The groups are shells around one centre, one inside the other: the same stretched ball of 6 dimensions in 9 sizes.
Known rows, each followed by its group:
[-1.78  3.01 -2.54  2.66  5.78  1.69 -1.56  3.44  1.62  2.34 -0.53 -1.06
 -1.40]  q985
[-0.81  2.87 -0.96  3.45  4.27  1.33 -0.32  2.28  0.07  2.40  0.36  0.49
 -3.12]  q985
[-5.00  4.21 -1.28  2.63  0.38 -0.07 -1.65 -0.39  0.23 -0.60  0.27  0.03
  1.05]  q332
[-2.79  3.15  0.71  0.38 -4.09 -1.54 -2.88 -2.67  1.52  0.79  0.47  1.93
  4.12]  q769
[-5.39  3.44 -3.02  0.49  1.62 -0.42 -2.19 -0.18 -0.06 -0.60  0.43 -2.02
  0.75]  q260
[-0.76  2.10  2.31 -0.82 -2.72 -2.13 -0.81 -0.04 -0.14  1.15  0.77  1.65
  1.98]  q880
[-3.53  2.23  0.23 -2.00 -2.38 -2.74 -0.46 -1.18 -2.43 -0.83  1.79 -0.59
  0.52]  q260
[ 0.42  0.91 -0.16 -2.14  1.36 -1.32 -1.00  1.67 -0.17  2.64  0.81 -0.67
 -0.52]  q914
[ 1.40  0.56  2.80 -0.94  0.34 -2.42  0.78  0.09 -2.57  1.95  1.15  0.83
 -2.98]  q928
[ 0.91  1.44  0.85 -0.98 -2.57 -1.20  0.49 -0.28 -2.02  2.77  3.09  2.09
 -2.02]  q260
[-0.54  2.51  0.94  1.28 -2.58 -0.78 -2.39 -2.24  1.43  2.49  0.64  2.64
  1.81]  q332
[ 3.04  0.07  1.15 -2.59 -1.50 -1.63  0.07  0.20 -1.48  4.21  2.65  1.56
 -2.26]  q895
[-1.89  3.04 -1.13  1.59 -1.25  0.14 -1.53 -1.20  0.17  1.94  1.71  1.55
 -0.17]  q985
[-0.14  1.46 -2.70 -0.82  2.99  0.44 -0.03  2.46 -1.37  3.05  2.34 -1.03
 -3.72]  q769
[-0.35  3.01 -1.06  2.54  0.40  1.24 -2.17  0.43  2.27  3.53  0.68  2.08
  0.49]  q895
[ 1.81  0.65  1.17 -1.43 -1.50 -1.60  0.69 -0.50 -2.60  3.13  2.91  1.60
 -3.33]  q250
[ 3.89 -0.62  2.54 -3.05 -0.91 -2.46  0.87  0.44 -2.47  4.02  2.37  1.39
 -3.29]  q769
[-4.61  3.34 -1.20  0.72  1.96 -0.82 -2.52  0.80  1.28 -0.52 -1.06 -1.57
  2.52]  q985
[-0.56  2.83 -0.82  3.38  1.91  1.12  0.18  0.55 -1.09  2.58  1.80  1.60
 -3.98]  q928
[ 0.23  1.70  2.49 -1.22 -4.09 -2.26 -1.39 -1.32  0.33  2.08  1.09  2.46
  2.38]  q250
[-3.99  4.02 -3.02  3.14  2.47  1.38 -1.93  0.73  1.00  1.00  0.49 -0.28
 -0.33]  q880
[-0.80  2.13  1.02  0.02  0.88 -1.03 -0.07  2.10 -0.59  1.33  0.60  0.37
 -0.41]  q250
[-3.70  2.27  1.36 -2.41 -3.28 -3.45 -1.02 -1.34 -1.59 -1.28  0.93 -0.38
  2.56]  q332
[-3.86  2.85 -2.22 -1.09 -1.56 -1.02 -2.00 -0.96 -0.26  0.40  1.69 -0.64
  1.48]  q260
[-2.06  2.84 -1.83  1.64  1.98  0.47 -2.46  0.20  1.55  2.04  0.03 -0.07
  0.33]  q914
[ 0.68  2.34  1.26  2.61  0.81  0.13 -0.95  0.26  0.79  3.05  0.30  2.34
 -1.03]  q914
[ 1.59  1.63 -0.64  0.09 -0.53  0.39 -0.89  0.76  0.43  4.39  2.21  2.01
 -1.34]  q260
[ 2.63  0.94  2.70 -0.73 -3.46 -1.66 -0.11 -1.12 -0.88  3.73  2.27  3.40
 -0.94]  q914
[-0.36  2.08 -0.95  0.75  2.52  0.29  0.49  2.42 -1.40  2.33  1.76  0.06
 -3.37]  q250
[ 0.24  2.20 -2.43  1.14  4.05  1.62 -1.56  3.44  1.88  4.00  0.51 -0.14
 -1.20]  q928
[-5.33  4.53 -3.78  2.97  4.16  1.67 -2.09  2.76  1.65  0.15 -0.31 -1.62
  0.74]  q880
[-6.03  4.49 -2.00  2.30  2.14  0.14 -1.78  1.45  0.72 -1.29 -0.49 -1.34
  1.79]  q260
[-1.85  3.45 -1.28  2.23  3.29  1.26 -2.42  3.57  3.40  2.26 -1.16  0.09
  2.25]  q895
[ 2.25  0.59  1.83 -2.17 -1.44 -1.78 -1.22  0.52  0.59  3.71  0.92  1.54
  0.83]  q332
[-1.80  2.14 -1.03 -2.39 -2.58 -1.32 -1.09  0.41 -0.49  1.48  2.35  0.21
  1.39]  q769
[ 0.45  1.89 -0.35  0.89  3.10  0.37  0.34  3.15 -0.66  2.85  1.15  0.27
 -2.94]  q250
[ 1.40  0.98  0.48 -2.74 -3.18 -1.48 -0.86  0.06 -0.30  3.53  2.57  1.68
  0.47]  q769
[-1.78  3.36 -0.01  3.37  0.28  0.37 -2.55 -1.14  2.03  1.96 -0.37  1.86
  1.17]  q928
[-5.09  3.55 -3.60  0.97  2.76  0.32 -1.33  1.13 -0.64 -0.25  0.97 -2.12
 -0.82]  q895
[-4.67  3.75 -3.65  1.03  3.77  0.95 -1.12  3.48  0.28  0.16  0.58 -2.19
 -0.16]  q895
[-1.86  1.36  0.96 -3.85 -3.26 -3.31 -1.17 -0.66 -1.15  0.32  1.41 -0.34
  2.36]  q880
[ 1.10  2.50  0.56  2.96  1.76  1.04 -0.34  1.87  0.76  3.65  0.77  2.37
 -1.95]  q895
[-0.65  3.19 -0.61  2.10 -0.45  0.98 -0.87  1.33  0.94  2.85  1.56  2.24
 -0.07]  q332
[ 0.91  1.02  1.07 -1.65 -0.33 -1.55  0.69  1.38 -2.05  2.37  2.12  0.69
 -2.18]  q250
[-1.67  3.19 -3.29  2.76  6.10  2.37 -0.81  4.60  1.11  2.63  0.31 -1.03
 -2.42]  q914
[ 2.39  0.15  2.86 -3.08 -4.31 -3.02  0.38 -1.60 -2.45  2.98  2.90  2.35
 -1.28]  q985
[-0.78  2.92 -0.86  2.65  3.70  1.22  0.04  3.44  0.10  2.33  0.65  0.46
 -2.40]  q914
[ 0.79  1.23  1.02 -1.78  0.10 -1.36 -1.05  2.04  0.66  2.74  0.49  0.46
  1.01]  q985
[-3.13  3.22 -2.16  0.96  0.77  0.27 -0.73  0.99 -0.66  0.92  1.72 -0.21
 -0.91]  q880
[-0.76  0.84 -0.26 -3.37 -0.17 -2.28  0.01  0.80 -2.39  1.29  2.07 -1.17
 -1.42]  q880
[ 0.45  1.85 -0.83 -0.34 -2.23 -0.18 -0.71 -0.71 -0.66  3.46  3.02  2.00
 -1.36]  q769
[-5.52  4.05 -4.16  0.93  4.96  1.13 -1.71  4.61  1.28 -0.26 -0.32 -3.10
  1.14]  q928
[-6.04  4.22 -3.00  0.76  2.28  0.17 -1.41  2.78  0.33 -1.13  0.26 -2.17
  1.65]  q928
[-5.51  3.76 -3.17  2.04  4.91  0.42 -1.55  1.85 -0.05 -0.78 -0.45 -2.75
 -0.71]  q332

New rows, each followed by its group:
[ 0.91  0.33  2.06 -2.79 -3.26 -3.19  0.61 -2.23 -3.64  1.81  2.97  1.19
 -2.51]  q914
[-0.31  2.28  1.29  2.09  0.58 -0.60 -0.92 -0.56 -0.02  2.02  0.29  1.65
 -1.06]  q914
[-0.23  1.79 -0.67  1.25  2.99 -0.02 -0.76  0.67 -0.52  2.50  0.68 -0.02
 -2.84]  q880
[-1.31  2.32 -2.40  1.05  5.06  0.93 -1.42  3.17  1.01  2.42 -0.08 -1.43
 -1.44]  q914
[-6.04  5.07 -2.93  3.66  4.14  1.52 -2.85  3.02  3.05 -0.47 -1.67 -1.44
  2.99]  q260
[-2.26  1.32  0.09 -3.25  0.36 -2.73 -0.57  1.16 -1.69 -0.03  0.82 -1.97
  0.41]  q914
[-2.81  4.06 -3.30  3.97  5.37  2.64 -2.32  3.58  3.02  2.27 -0.79 -0.53
  0.13]  q914
[ 1.50  0.65  2.82 -3.56 -3.62 -2.93 -0.26  0.62 -0.77  2.44  1.69  1.62
  1.51]  q769
[-2.58  2.46 -2.39 -1.25  1.69 -0.22 -0.28  3.05 -0.98  1.04  1.81 -1.53
 -0.82]  q769
[-3.72  4.20 -3.19  4.27  4.46  2.12 -1.95  1.83  1.63  1.35 -0.22 -0.46
 -0.85]  q985
[-1.90  2.73 -2.37  0.66  1.00  0.56 -0.28  1.26 -1.07  1.88  2.36  0.01
 -2.21]  q895
[-2.22  2.46  1.18 -1.16 -0.52 -1.88 -1.60  1.71  1.06  0.39 -0.50 -0.14
  3.46]  q914
[-3.83  4.05 -1.77  4.25  2.87  1.11 -1.23  0.25  0.13  0.51  0.21  0.18
 -1.51]  q928
[-2.97  3.44  0.13  0.73 -0.99 -0.65 -1.21  1.20  0.68  0.43  0.52  0.78
  2.27]  q914
[-3.72  2.85 -2.41  0.23  0.07 -0.56 -1.74 -1.32 -0.74  0.52  1.48 -0.77
 -0.39]  q260
[ 0.57  1.81 -1.18  1.39  0.56  0.44 -0.89 -1.03 -0.63  3.65  2.15  1.50
 -3.22]  q769
[ 0.69  1.61 -1.55 -0.35  1.38  0.41 -0.99  1.78  0.37  3.78  1.70  0.43
 -1.54]  q914
[-4.73  3.46 -2.91  1.03  3.34  0.21 -0.50  2.20 -1.18 -0.45  0.92 -2.15
 -1.46]  q260
[-0.70  0.68  0.20 -2.58  0.71 -2.50 -0.73 -0.40 -1.91  1.25  1.04 -1.29
 -1.43]  q332
[ 0.40  1.28 -0.22  0.33  0.12 -0.80 -0.17 -1.58 -2.16  2.70  2.33  0.98
 -3.89]  q260
[ 1.71 -0.16  1.56 -3.63 -0.94 -2.87 -0.12 -0.17 -2.07  2.66  1.81  0.08
 -1.60]  q895
[-1.00  1.37  0.08 -0.55  2.21 -1.52 -0.84  0.27 -1.11  1.27  0.31 -0.99
 -1.63]  q895
[-3.80  2.30 -0.63 -1.51 -1.01 -2.26 -0.07 -0.85 -3.03 -0.89  2.02 -1.16
 -1.00]  q928
[-4.90  4.66 -3.96  4.03  6.09  2.50 -1.25  4.29  1.34  0.45 -0.36 -1.72
 -0.90]  q332
[ 0.81  0.87  0.19 -0.33  0.74 -1.19  0.17 -0.96 -2.54  2.65  2.15  0.52
 -4.26]  q895
[-0.95  2.56 -2.70  1.04  3.91  1.41 -1.57  3.37  1.61  3.07  0.46 -0.65
 -0.76]  q914
[-1.78  3.38 -1.20  1.43 -0.34  0.70 -1.75  1.37  1.71  2.22  0.93  1.33
  1.57]  q880
[-4.80  3.57 -2.27  1.78  3.55  0.06 -2.32  1.10  1.06 -0.28 -0.89 -1.92
  0.97]  q914
[-5.98  4.77 -3.56  2.54  2.75  1.26 -2.59  2.21  2.13 -0.30 -0.43 -1.44
  2.41]  q914
[-4.02  3.52 -4.08  0.98  2.00  1.08 -1.40  1.54  0.02  1.03  1.65 -1.20
 -0.73]  q769
[-4.42  2.75 -1.06 -1.73  1.76 -1.64 -1.38  2.74  0.05 -0.94 -0.34 -2.58
  2.39]  q332
[ 1.16  1.16  0.50 -1.17 -0.83 -1.08 -1.66 -0.02  0.76  3.48  1.02  1.22
  0.44]  q914
[-0.99  3.15 -2.52  2.95  3.75  2.11 -1.67  2.64  1.98  3.28  0.36  0.42
 -1.10]  q880
[-1.94  3.13 -1.75  2.07  0.02  0.68 -1.26 -0.50  0.01  2.06  1.75  1.19
 -1.14]  q985
[ 0.62  1.11 -0.64  0.23  2.15 -0.46  0.22  0.07 -2.25  2.84  2.02  0.11
 -4.75]  q895
[-3.46  2.36  0.10 -1.41 -3.46 -2.61 -1.87 -3.09 -1.08 -0.28  1.36  0.16
  1.85]  q260
[ 1.45  0.59  3.40 -3.51 -5.75 -3.58 -1.48 -2.20 -0.12  2.49  1.46  2.48
  2.93]  q769
[-3.17  2.81 -3.30  1.60  4.73  0.77 -1.72  1.31  0.20  1.24  0.17 -1.96
 -1.88]  q769
[-2.34  3.09 -3.00  1.17  4.35  1.36 -2.43  3.67  2.67  2.23 -0.56 -1.34
  1.10]  q332
[-2.99  3.27 -0.79  1.85  3.06  0.14 -0.26  2.68 -0.40  0.35  0.20 -0.66
 -0.99]  q914
[-1.13  2.89 -2.26  2.79  5.53  1.81 -0.55  3.76  0.60  2.60  0.29 -0.56
 -2.83]  q250
[-0.10  0.60  1.51 -4.03 -4.91 -3.57 -1.19 -2.79 -1.67  1.60  2.32  0.93
  1.20]  q895
[-1.39  3.76 -1.31  4.06  3.16  2.07 -0.48  3.05  1.04  2.45  0.61  1.27
 -1.62]  q769
[-4.46  3.53 -3.64  0.88  3.37  0.73 -2.57  2.14  1.66  0.63 -0.21 -2.08
  1.36]  q914
[-0.62  2.55  1.70  0.81 -0.04 -0.84 -0.88  1.79  0.93  1.64 -0.06  1.39
  1.45]  q914
[-0.28  3.14 -0.24  2.62 -0.37  0.99 -2.10  0.47  2.49  3.34  0.50  2.59
  1.28]  q895
[ 1.34  1.05  1.95 -1.62 -4.86 -2.20 -0.50 -2.59 -1.47  2.92  2.83  2.91
 -0.40]  q914
[ 0.25  1.94 -1.15  0.45  3.70  0.69  0.20  4.10 -0.31  2.96  1.14 -0.30
 -2.64]  q914
[ 0.67  1.22 -0.86 -0.51  1.28 -0.34  0.81  1.08 -2.56  2.90  2.82  0.29
 -4.55]  q914
[ 0.20  0.94  0.16 -1.99  3.00 -1.31  0.75  3.65 -1.86  1.82  1.11 -1.36
 -2.54]  q928
[ 1.87  1.21  2.72 -0.05 -0.44 -1.40  0.29  1.01 -0.82  2.89  1.05  2.09
 -1.35]  q895
[-3.18  2.50  0.09 -0.78 -1.42 -1.97 -0.61 -0.75 -1.73 -0.31  1.39 -0.22
  0.25]  q250
[-0.54  2.91 -1.69  3.68  3.11  1.73 -0.71  0.92  0.15  3.12  1.17  1.18
 -3.41]  q895
[-2.75  1.56 -0.77 -2.46  1.61 -2.18 -0.20  1.32 -2.33 -0.21  1.07 -2.43
 -1.12]  q895
[-1.77  3.34 -0.16  2.41  1.79  0.51 -2.60  1.69  3.08  1.94 -1.21  0.84
  2.57]  q914
[-1.13  2.41  1.81 -0.17 -0.42 -1.46 -1.61  1.60  1.55  1.23 -0.65  0.84
  3.10]  q895
[ 0.56  1.80  0.43 -0.12 -1.94 -0.70 -1.96 -0.87  1.17  3.34  1.18  2.08
  1.06]  q985
